The first 9 rows are patterns. Each new row is the sum of 2 different patterns, raised or lowered, with some noise. Before adding, each is slid sideways (what falls off one end comes back at the other) and multiplied by a number that may be negative. Names go in the order of the patterns.
Some rows, each with the names of its patterns after it:
[  0.3  -2.9 -25.4  12.2   4.7  -3.9 -10.3  -3.0  -2.4  -9.5   3.4  -3.7
   1.6  -5.0  -1.6  -8.8  -3.1  -2.2 -12.6  -0.2  -3.5   3.9   6.0   4.4
   6.1  -4.9   1.4  -6.3  -2.5   6.2  10.8  -2.8   6.5  -0.2   1.6 -18.1
  -6.4   1.1  -1.9  -6.0   5.5 -15.0   7.0 -28.4] | Y
[ -0.9   2.4  15.0   5.1  -1.2  15.1  11.9  -5.8  -2.5   0.2   1.0 -16.6
   1.7   4.2  11.3  11.3   5.2   0.4 -12.5  -7.8  -8.0  12.2  -1.5   9.3
 -10.8  12.5  -1.3   0.0  -5.5 -15.7   5.4 -22.9 -14.7 -11.6   2.3  11.0
   4.4   5.3   9.8 -10.6  -6.8   0.9   0.1 -15.7] | N
[-16.4  11.2 -11.8 -16.9  -6.4 -16.2  -0.7 -14.5  -7.4 -11.9  28.4  17.9
   0.0  14.9  -9.8   8.6  20.2  -0.5  -6.3  -3.6  -9.4   9.6   9.3  -2.2
  -0.9  -4.7  -1.0 -11.2  -7.9  -6.7  -8.7 -11.6  28.4  -4.7   8.0  -0.2
   3.5   3.9  -4.9  -1.1  -8.2  -3.7  20.3  -1.4] | W
[ 18.8   6.2   5.2   3.9  -1.1 -13.2  -0.6 -15.9   0.9   4.9 -10.4  -5.0
   4.3 -18.6   2.5  -0.4 -14.9  -5.1  -2.0  -2.9   7.3   1.4  -7.4   1.3
  -2.9  23.4   6.7 -12.5   9.8   8.6   3.5 -21.3  -3.8 -14.1   1.4   6.6
  -1.6 -12.7   7.7 -10.5   6.0  17.4 -11.9   7.0] | J
[  8.0   2.9  -5.6   1.2  14.8 -26.4   7.4  -4.7 -16.9   5.0  -6.0  -3.6
  -1.6   2.8  -6.0  14.5  -1.6   4.9  -5.7  18.4 -12.0  13.6  -4.1   0.1
  -6.2   6.1 -17.0  -0.8  -2.5   3.7   1.6  22.9   6.0 -27.1   5.0   4.1
  -2.7   6.0   3.6   0.6  -0.7  -6.5   5.9   1.4] | M
[  4.7 -16.1  -4.5   3.4  -9.6  -3.5  -0.9   3.3  10.9   3.9  -7.1  -1.4
  17.7 -14.0  -4.4  14.0   1.8 -21.8   6.8  -1.0   9.7 -17.5  -5.8   0.4
  14.0  -3.3   7.0 -10.5  20.3   6.6  14.0 -19.8   4.9   2.8  -1.3  16.2
  -4.3  11.0   1.8  -3.5   3.7  -1.8  -1.5  -0.8] | E
[  3.2  -7.2  -2.6  -3.8   6.4  14.5  -7.2  -0.4   5.0   3.7   2.7   7.1
  -1.1  10.8  14.7 -10.2 -17.6  -2.6  11.1   2.5  -1.6   4.9   3.4  -6.3
  -3.5  -8.9   0.4  -0.9   1.6   6.2 -13.3  13.8  27.3  -0.6  -0.8  -2.4
   3.5   0.9   1.7  -2.0   4.2   2.9   3.2  28.0] | P
[ 10.0   9.8  18.7  21.6  -2.7 -12.0  -5.5   0.4  28.4   5.9   3.8   5.3
  -6.3   2.7  -0.8  -2.5  17.2   0.1  28.4 -11.5  -4.7  -0.5   4.7  16.8
 -11.7  12.3  19.1 -25.3  -1.7  28.4 -17.9  10.5  -1.5   5.2 -12.1 -20.4
  -0.1  -7.9  -4.8  -0.5   2.4   3.6   2.6 -10.5] | Q
[ 11.0  -6.5  16.1  -9.1  -1.2   1.5  -3.5   7.1   1.2  14.0  -0.1   5.8
  -1.6   0.0   2.4 -13.1   6.0  -8.6   1.1   6.7  -4.2  12.1  -9.4  -1.3
  -2.5  -1.3  28.4  -7.3   2.5 -17.2   5.7 -28.4 -16.1  12.7   1.3  -9.8
   7.9   6.3   3.3  18.4  -7.0  -2.0  11.4  28.4] | S

New rows. What belongs after each?
[23.1 30.9  9.5  8.0 35.3  6.7  8.0  8.2 15.8 19.4  8.8  5.8 11.3 29.8
 33.2  7.3 22.1  4.6 32.5 26.4 15.0 13.9  7.1 13.1 18.1 21.4 17.7 14.7
 15.8 17.0 11.8 10.4 21.4 13.3  8.5 37.4 15.7 23.0 15.4 14.3 17.3 17.2
 17.5  3.3] | W E
[  0.1  -6.4   4.9 -13.0  -8.0   1.6   0.6  -4.8  -5.7 -15.6   1.8  -7.3
   4.0 -17.8   0.4  -3.6 -10.6  -5.9  -7.0  -5.5  -5.2  -9.0   8.6  -3.7
  -7.7  -6.0   0.0 -18.9   2.0 -10.4   9.2  -8.4  -5.2  12.8 -10.0  -8.9
  -6.6  -0.2   5.0 -11.8  -2.1  -1.5  -2.9 -19.5] | Y E
[ 12.1   3.4  -4.3   3.6 -16.6 -21.8 -25.4   3.6  -1.0   1.2   6.6   1.0
 -11.3 -21.8 -22.0 -14.1   2.9  -7.4   6.9 -28.2  15.9  14.3  -8.7 -12.9
 -24.0   1.2 -27.1 -19.3 -19.2  -1.4   4.6  -0.2  21.2   4.0 -23.8 -15.4
  -9.1  -1.4 -10.4 -15.4  -6.0  11.2   0.4  -5.9] | N P
[ 11.5  19.7   9.6   2.7  23.5  44.9   0.3  23.2   1.8  21.0  14.4  20.9
   7.3  30.6  17.2  18.8  37.2  15.9 -10.5   6.8  30.4  15.6  25.0   9.8
   9.1  16.2  16.9  15.7  25.1   9.1  22.9  22.9   1.6   1.1  10.0  12.6
  37.2   7.7  22.1  29.8   3.9  15.5   8.0  15.2] | M P
[-17.0 -26.8 -13.5  -5.6  -8.4 -13.3 -12.9 -19.4  -5.5 -12.9  -6.8 -11.6
 -35.0 -12.4   5.8 -32.5  -3.5 -20.0 -35.5  -1.7 -16.7 -18.2 -16.0 -11.2
 -21.7   1.2 -20.2 -16.9  -9.5  15.4 -20.1  -7.2 -16.8 -10.9 -19.4  -8.9
 -21.3 -10.1  -7.9  -8.4  -9.3   6.8 -10.9 -25.5] | M P
[19.4  1.7 16.6 35.7 13.3 12.0  7.2 19.5  6.1 18.6 -4.4 17.5 15.5  2.3
 46.2 19.0  5.2  5.9  8.7 18.6 21.9  9.0 11.4 19.7 15.1 14.4 15.2 11.6
 22.3 19.9  4.4 -4.6 13.6 27.0 18.1 15.9 16.0 17.6  3.7  9.5  8.5 19.7
 11.3 17.8] | Y P
[-16.6 -14.3 -15.3 -17.5 -20.9 -11.8 -21.0  -3.6 -26.1 -23.8  -5.9   2.3
 -10.0 -34.5 -13.3 -19.3 -18.1 -13.5 -11.4  -2.8 -13.2 -16.0 -15.8 -17.7
   0.8  -7.7 -26.1 -53.5 -10.5 -34.0 -24.8  -8.1 -14.3 -23.4  -7.1 -14.3
 -15.2  -4.9 -47.1 -19.1   0.6   8.4  -2.8 -25.2] | P S
[ 17.1  10.0 -15.3  42.1  11.1  14.0  19.4   7.2  16.6   9.5  16.1   7.3
  18.5  -2.3  12.6   2.5  15.7  -4.2  15.8   2.0  13.3  15.4  21.8  10.2
  30.0  10.9  14.4   5.4   9.7  -2.4  14.6  32.6  12.7   9.7  15.5  -4.3
   4.9  11.9  12.0  14.1  11.1   1.3  10.3  -7.2] | Y M
[  0.7 -26.5 -10.5  12.8 -22.4   4.3  -9.3   6.5 -25.3 -29.9  -3.4  -0.9
  -7.9 -13.0   3.1 -11.6  -7.5 -18.8  -1.7   4.5   9.3  19.6 -12.5 -18.2
 -14.7  -8.9  19.6 -10.9  -1.4  -8.7 -14.0  -2.9 -12.3  -4.3   1.7  -9.0
  16.8 -20.4   2.7 -14.5  -3.9  -2.2 -16.9 -13.9] | Q S
[ -4.0   2.6  -1.0  17.4  14.5 -10.8  -3.5 -12.6  -4.6  27.8   1.9  -1.7
   0.7 -15.7  -4.2  -1.2  -8.6  10.4 -20.5  13.7  -7.8 -16.1 -11.4  -4.2
  23.2 -13.0  13.8   8.8 -30.9  -6.0  26.9 -25.8   9.8 -10.9 -12.5  -8.7
 -27.8 -18.2 -16.4 -12.9  -9.2  -4.5   6.3  -3.8] | J Q
[-29.6  15.2  -6.2 -19.8 -35.1 -27.4  -5.2 -28.2  -5.1   1.7 -13.6  12.6
 -28.0 -17.6 -26.5  -8.4  -4.7 -19.5  -3.6  -1.0 -18.0 -18.4  16.3 -26.5
 -10.8 -10.0 -20.1 -11.6 -25.9 -10.1 -17.3 -44.1  -5.3 -12.7   7.8 -15.6
   6.7   9.9 -17.8   1.3  14.4 -22.0 -26.8 -19.6] | Q S
[  0.4   8.9   4.2  -1.6  20.2   7.9   1.2   0.0  -0.9  -6.0  15.7  -2.9
   9.9  11.2   6.2   9.8  -8.3  12.4   0.5   9.5  -2.7  14.5  12.4  -0.2
  -5.0   2.6   0.8   9.5  -4.4  -1.0  -6.7  22.9  -2.0   1.9  -0.5 -13.4
   0.8 -10.2   3.1   3.0   2.8   4.9  -2.5  -4.8] | Y E
[-0.1 14.1 24.7 22.5 22.1 21.4 26.1 11.1 36.3 21.4 19.4 27.5 28.9 20.7
 16.2 17.3 14.8 26.3 16.6 -1.4 28.4 18.4  8.6 15.6 43.1 14.6 15.1  1.8
 35.3 18.8 18.1  5.3 34.7 16.8 27.4  0.9 15.7  2.7 47.4  9.0 36.3 19.4
  5.5 40.2] | Y E
[-10.1  -4.9  -8.6 -12.5  -8.0  -8.1 -21.5 -14.2 -13.1 -11.5 -17.9 -18.4
  -3.8   6.6  -6.2 -10.0 -13.7 -18.1 -16.9 -16.9  -7.1 -12.3  -6.1 -18.9
   6.8 -12.3 -16.4 -16.6 -23.6  -6.3 -18.8 -24.7 -19.8  -9.4  -4.5  -8.7
  -7.3  -8.0 -13.4  -9.7 -16.7 -20.5 -23.8  -8.0] | N P
[26.6  6.1 13.9 21.3  4.8 21.2  9.5 24.3  8.7 14.1 14.8  4.7  5.3 14.5
  6.4 18.0  5.9 15.8  7.9 15.9  6.4 21.2 12.2 14.6  9.8 10.6  5.4  6.7
 25.4  5.5  6.2  9.1  4.7 10.6  9.8 14.5 15.2  3.7  4.8  8.5  5.8 13.3
  8.8 12.2] | Y M
[ -8.4 -17.3  -2.3 -14.6  -5.2 -20.6   8.2  -1.3   2.7  -1.8 -11.5  -6.2
  -1.4 -14.1  12.2   1.7  -5.5 -16.2  -8.1  -5.7   4.0 -13.9  -7.2 -19.8
  10.1   3.0 -28.5   2.4 -21.0 -16.5  -8.4 -10.8  -6.1  -9.5  -1.3  -8.8
   7.6  -9.6   9.8  -6.3   8.3  -7.6   8.7  -8.2] | M E
[  1.6  27.7 -11.2   0.0  -4.2  -3.5  26.7   7.4  17.2  12.5 -19.0   4.0
  25.1 -13.4  17.7   4.8  14.7  -6.2 -13.1   2.5  -7.1  10.2  -5.9 -14.1
   8.2   7.8  -3.1   9.8  12.3  19.1  25.7  -0.8  -8.8  -1.9 -17.9  26.2
  14.9   8.7  11.7  -5.9  -4.8   7.9   2.6  14.1] | P Q
[15.8  2.0 40.8  7.2 14.6 38.4 23.6 24.4 15.9 18.8 17.9 21.1  5.0 22.2
 16.0 27.8  3.9 28.6  6.9 20.3 25.5 17.6 -0.3 32.1 19.6 22.0 12.6 16.8
 -1.2 14.2 38.7 12.9 13.9  7.9 12.4 19.7 19.3 21.0 20.6  6.5 21.0 12.1
 13.9 21.1] | M P
[-11.5 -15.7  -6.5  10.0  -0.7  10.3 -22.6  -5.6  -1.5  26.2 -10.9 -17.1
  -1.3  -1.8 -11.1  -7.4  -9.7 -11.3  -3.1  -1.5  -8.8   1.0 -11.0  -5.5
  -4.0 -18.3  -5.0  -3.3  -2.6  -3.0  -4.3   6.5 -15.4 -10.2 -17.2  -9.6
  22.5 -12.5 -16.9 -12.8   1.6 -42.1 -22.8  19.8] | E S
[ 9.8  4.0 17.9  7.3  1.1 -3.3  4.6 -6.7 -3.6 15.6  5.8 -1.1 16.0  5.8
  7.7  9.1 -4.8 -0.9  3.6 20.0  7.6  5.2 12.6 -6.3 -7.2  5.4 -4.2  6.1
  2.5 24.0  7.8  4.6  2.9  7.8 -0.2  7.8 -0.4 22.1  3.0  8.9 20.8 -1.1
 -5.5  5.0] | Y S
[ -4.6  -5.4 -22.6 -12.5  -7.0 -12.9  26.5 -14.8 -27.0   5.9  22.1   0.4
 -40.0  -2.2 -36.4 -15.5  -6.6 -18.8 -18.6  -5.6 -10.3  -9.6   8.4 -26.2
  -8.3   6.5 -21.1  -3.1 -19.8 -13.0 -19.8 -19.2 -17.6 -22.4 -10.4 -25.9
 -20.8  18.0 -38.8  -9.6 -32.4 -22.5 -47.5 -32.0] | J S
[ -2.2  -1.6  -0.5   0.0   0.9   2.1  -4.5   3.2   8.2 -18.5   8.9  -5.5
 -10.5  -1.0 -10.3  -7.4  -6.4   1.1  -6.3  10.5  -2.5  -1.8 -12.2  11.0
 -12.6   6.4  -5.3   8.8  -2.6   0.6 -12.0  -0.6  -6.7   6.7  -6.5  27.5
   0.8 -17.5  14.5  -6.4  -7.1   3.4   4.3  -1.3] | Y M
[ 19.1   7.5  19.2  34.4   6.5  23.3   5.1  37.3  16.9  21.5  -9.6 -11.5
  16.4  -6.3  21.3   8.3  -6.4  15.1  19.0  16.6  18.8  15.5   7.7  13.5
  19.9  19.3  14.9  20.5  13.1  16.1  25.1  23.9 -21.1  27.2   9.0   4.3
   9.6  24.9  13.2  15.2  13.1  27.3  -1.2  15.0] | W E
[-33.6  -2.2 -28.4 -21.0   4.5 -19.8 -32.5   5.7 -17.1  -5.1 -19.5  -6.6
   7.0  -9.9  -2.3  -7.0  -5.5  -9.7  -9.5  -8.3   2.3 -32.9 -16.5 -29.1
 -27.7  -9.9  -3.6  -4.8 -10.0 -28.4 -13.0 -24.2 -14.8   1.7 -18.6  -5.1
  -0.8 -20.8  -2.7 -32.6   5.2  -3.2  -4.9 -27.9] | W Q
[  1.5   0.2  -6.2 -12.8  19.6  20.2  -6.0  16.8 -10.6  -7.1  21.3  -6.1
 -17.6  -7.0 -10.4   3.7   6.8   8.1  -0.9   8.7  -2.3 -10.6   2.5  -0.8
  -9.0   6.1  16.8  -3.2  15.4   3.4   2.7   4.6  -8.2  -3.4   0.0  -2.9
  14.8 -17.8 -16.2  16.7 -15.3 -18.9  -7.3   3.8] | W J
[  4.9  -1.7   5.6   9.8  -4.1  33.8  12.5   0.2   5.9 -15.6 -13.3  -5.7
 -16.8  10.5  -1.6  -4.0  -4.7  31.8  12.2   0.1  -0.7  -9.2   6.8   1.9
  -7.7   1.5   2.1  -4.6   6.6  20.7  -1.3  -3.1 -10.6  -8.5  -8.7  -3.6
   8.1   2.9   0.6   9.0  -0.1  -1.4  10.9  -6.8] | N W
[-17.2  -3.6 -26.0 -25.4 -16.6 -14.7 -24.0  -8.9 -20.4 -29.0  -1.3 -17.5
 -39.5 -21.3 -27.4 -22.8 -10.1   5.7 -18.3   5.4 -17.9 -19.6 -22.2 -17.1
 -20.1   1.4 -24.4 -12.6 -14.5  -5.6 -39.3 -13.7 -25.8 -39.5   0.3 -13.8
 -18.0 -48.4 -25.8  -6.2 -34.0 -22.1 -23.7   5.8] | Y J
[ 14.8   3.6  -1.8  28.7  -6.9   1.0  23.9   9.0  -7.9  10.0  -4.4   6.5
  -0.8  -0.6   6.1  -9.9  -3.7  17.1 -11.3   7.0   2.7  30.0  -4.2  17.9
   4.2  -2.9  14.4  11.7   2.4  14.4  -3.5  -9.6  13.1  -3.4 -14.4   1.5
 -11.0  -1.6   5.4   8.8   1.1  16.6   4.6   5.0] | J E
[ 22.5   8.2  20.5   0.8 -10.7  13.0  19.2  24.2   6.2  17.8   9.2   1.4
   7.0 -12.2  14.1  -0.9   9.3  19.5  -7.9  31.1  23.4   7.2   5.4   4.3
  39.0   0.8  11.8 -10.5  17.7 -17.4  -5.3  45.0  11.6  -9.7  13.2  10.6
  16.2  38.8  -4.9   5.2  23.7  37.8  22.5   8.5] | P S
[  3.2   6.5   6.0  -4.4   4.2   7.8  13.7  -1.3   8.2  11.0  -1.4   3.5
  -2.8   6.8   9.4  12.4  -4.7  13.1   3.5   1.9   3.6 -12.0   1.5  -4.9
   7.0  -0.7   1.3  13.5  10.8   7.0  11.4   2.5   3.8  13.0   6.2  -5.8
   5.9   4.9  26.4   1.2 -11.1  17.6  16.1   3.4] | N P
[  7.8  28.8  17.8  18.0   4.6  19.8   0.2  16.7  26.4   9.0  10.2  21.7
   4.0  -0.1  18.5  20.9   4.3  10.4 -24.6   8.9  13.4  -2.0  12.3  15.1
  -3.9  17.2  -1.2  -1.8 -14.6  19.1  13.1  19.4   9.7  -8.1  22.6   0.1
  19.7  39.0   1.7  -0.7  34.7   7.3  -6.7   4.6] | J Q
[  0.1  -5.4   3.4   3.3 -11.1   3.7 -10.2  -3.9   3.1 -26.5   2.6 -27.8
   1.0   1.6   7.4  -1.3 -17.1  13.0   5.6   1.9 -11.7 -12.7 -17.4  11.1
 -11.2  -4.3 -31.2 -29.5  10.5 -23.3 -15.3  -8.9 -11.2  -6.2  -9.6   6.5
 -15.1   9.5 -10.8  -7.5   4.5  -2.3   1.3   7.0] | J S
[ 26.3  23.2  15.5  24.3   2.9   8.8  20.1  23.9   1.4  19.1  16.8  27.3
   6.5   9.6  26.8  22.6   7.0  16.3   5.2  20.3 -16.4  16.3  15.1   5.7
  32.0  22.8  12.8  -1.3   7.0   7.2  18.0  17.2  20.2   8.5  21.7  12.9
   8.1   8.8   2.9   9.8  -1.7   1.3   8.7  21.5] | Y N
[-19.4 -11.2 -26.3 -10.2  -8.3  -5.1   3.3 -10.9  -7.3 -21.3 -20.5 -15.7
  -9.3  -8.5  -4.7 -18.5  -2.5 -27.8  -8.6 -17.0 -13.5 -10.9 -12.6 -14.4
 -26.7 -11.1   1.8 -12.9 -10.2  -7.0 -29.1 -13.2 -10.1 -17.6 -38.6 -18.1
  -7.1  -8.9  -3.2 -11.6  -1.7  -0.6 -20.4 -13.9] | N S
[ -6.7  -7.2 -27.5 -24.4 -22.2 -45.4 -36.9 -11.1 -13.3  -4.9 -16.0 -28.5
 -11.7 -30.3 -31.5 -29.9 -10.9 -27.0 -10.4 -39.2 -21.2 -11.6  -1.2 -21.8
 -44.3 -16.7 -37.5 -36.9 -32.8 -10.7  -6.2  -6.1 -14.6 -10.0 -31.1 -32.4
  -5.2 -32.6 -60.3 -20.0 -16.5  -4.6 -18.5 -20.7] | N P
[-29.2 -38.1 -27.9 -32.7 -17.5 -29.3 -23.3 -35.1  11.3   2.4  -7.6   7.3
 -28.8 -18.9  -4.5 -19.4  -6.0 -18.0 -24.7  -6.0 -14.2 -18.9 -20.3 -24.5
  -9.5 -27.4  -8.2 -32.0 -29.6 -28.6   8.5 -11.8 -18.8 -11.3  -3.9 -29.8
 -24.5  -1.6 -36.0 -15.9  -2.2 -18.0 -40.3 -22.3] | W Q
[  1.0   5.8 -16.9   1.2  12.5 -15.8  -8.3 -10.6 -11.3   1.7   0.3   2.7
   6.9   3.0  11.7   6.0 -19.2  16.2  -2.9   4.5 -19.4   0.8  -0.6  -4.1
  23.7  11.1  -3.0   4.7 -19.1   0.9  11.7 -17.3  14.0  21.7   4.4   3.3
  15.9  -1.0 -14.5 -12.8 -18.3   1.2  -7.7 -19.4] | N J
[  9.8   1.7  -2.5  -2.9   4.6   0.3   5.2  -5.5  -8.8   8.1 -14.0 -12.4
   5.0   8.1   8.3  12.4   9.5  10.9  -7.6 -10.0   1.1   8.0  -9.9 -10.5
  15.0  18.0  -2.9  -0.1  30.5   6.9  -1.3  -6.0  14.9   7.5 -10.6  -6.7
   8.1   5.2  18.9  -7.3  -1.6 -17.7  10.5  -6.6] | N E
[-11.2   6.5  -0.8   9.3  -3.6  -7.5 -19.6  -8.9   4.6  -5.9  10.4   8.6
   1.7   4.5  -4.4  -1.7   1.4  -5.9 -19.2   3.9   2.6   2.7  10.0  -2.5
   7.2   2.6  -4.8   3.9  -8.6  -8.2   1.4   8.7   4.6 -17.6   4.0  -8.5
  19.1  -1.6  21.1  12.6  -8.4  -2.0  10.9  -9.5] | P S
[33.0  1.2 22.0  9.5 10.9 13.6 18.9  5.6 16.7  8.4  8.5 19.5 29.5 21.9
 -9.7 33.7 25.7 12.7 22.7 23.7 11.7 26.8  3.7 43.9 16.0 24.7 38.8 -0.1
 13.0 31.9  0.8 24.5 13.3  8.0 15.7 13.1  9.6 17.1 19.1 17.1 30.6 16.8
 30.4 10.4] | Y M
[-22.5 -47.3 -28.0  12.0 -21.1 -35.7  -5.1 -20.2 -33.1 -21.0  -2.2 -17.7
 -23.5 -27.6 -11.9 -17.2 -13.4 -30.3 -28.4   0.1 -17.1 -29.2  -8.1 -33.4
   1.9 -18.8 -19.1 -20.3 -24.7 -28.1 -25.2 -24.8 -10.0 -37.8  -6.3 -29.3
 -14.3 -21.4  -0.9 -20.9  -4.9 -10.4 -13.5 -20.1] | M E
[ 22.7   6.6 -28.2  12.8 -10.3  -7.3  -0.6  12.5  12.2 -14.2   1.4   7.5
  -7.6   2.9  -1.8  -2.9  12.0 -12.4  -8.1 -22.9 -18.6   0.1  11.9   5.9
  -0.8 -18.7  -7.5   1.3  -4.8   2.1  -0.8  -4.8   7.8 -13.9   2.0 -24.6
  -2.8   7.2  -0.7   5.5 -16.2  25.9  -3.2 -23.0] | Q S
[22.3  0.2 -6.4 13.2 17.5 -5.3 17.0  9.3 34.8 -6.0  1.6  0.4 13.2  3.6
 17.2 14.3 37.6 24.9 11.8 -5.3  7.0 22.9 -1.0 26.4  7.0 25.7 27.1  3.1
 35.5 23.3 20.4  8.1  5.3 -8.3  2.6  6.7 12.7 14.4 10.1 14.2 34.5 15.3
  2.2 -3.7] | N E
[  5.4   3.2   5.5  11.4  -1.8  10.1  -5.1   8.3   0.5   4.7  11.0 -18.3
  20.2  21.9   3.6   6.8  -0.7  14.4  -2.2   4.2   0.2   5.8  24.8   1.2
  31.1  -5.5   1.7 -18.7 -11.3  17.8  17.3 -10.1   8.5  12.3   9.4  19.5
   5.0   0.6  20.8  36.3   1.5 -17.0  12.0   6.7] | P S
[-20.6 -12.9  -9.0 -22.9  -5.1  -7.5 -23.8  -7.9  -9.7 -33.2 -15.4 -16.1
 -22.8 -46.6 -23.2  -9.2 -17.6  -1.6 -12.2 -18.3 -25.2 -27.9 -24.4 -15.9
 -18.9 -14.3 -25.3  -6.0 -20.4  -9.1 -25.2 -25.9 -13.4 -40.2 -27.3 -35.0
  -9.1  -7.2 -12.8 -11.4 -27.0 -21.5 -25.3  -6.4] | N S
[  2.7   4.9  19.4   8.3  10.4   1.0  -5.6   2.2  16.5   9.4  10.8  21.4
  -0.9  -3.2   4.0  15.9   4.5  -1.5   3.7  11.8  28.2   1.8  29.5  13.0
  27.9  10.4   6.9  -7.3   5.8   2.2  15.1  21.5   3.2  13.7  19.9   6.6
   7.3  -4.6   3.2   9.1  -1.1 -10.5   9.1  12.2] | N E
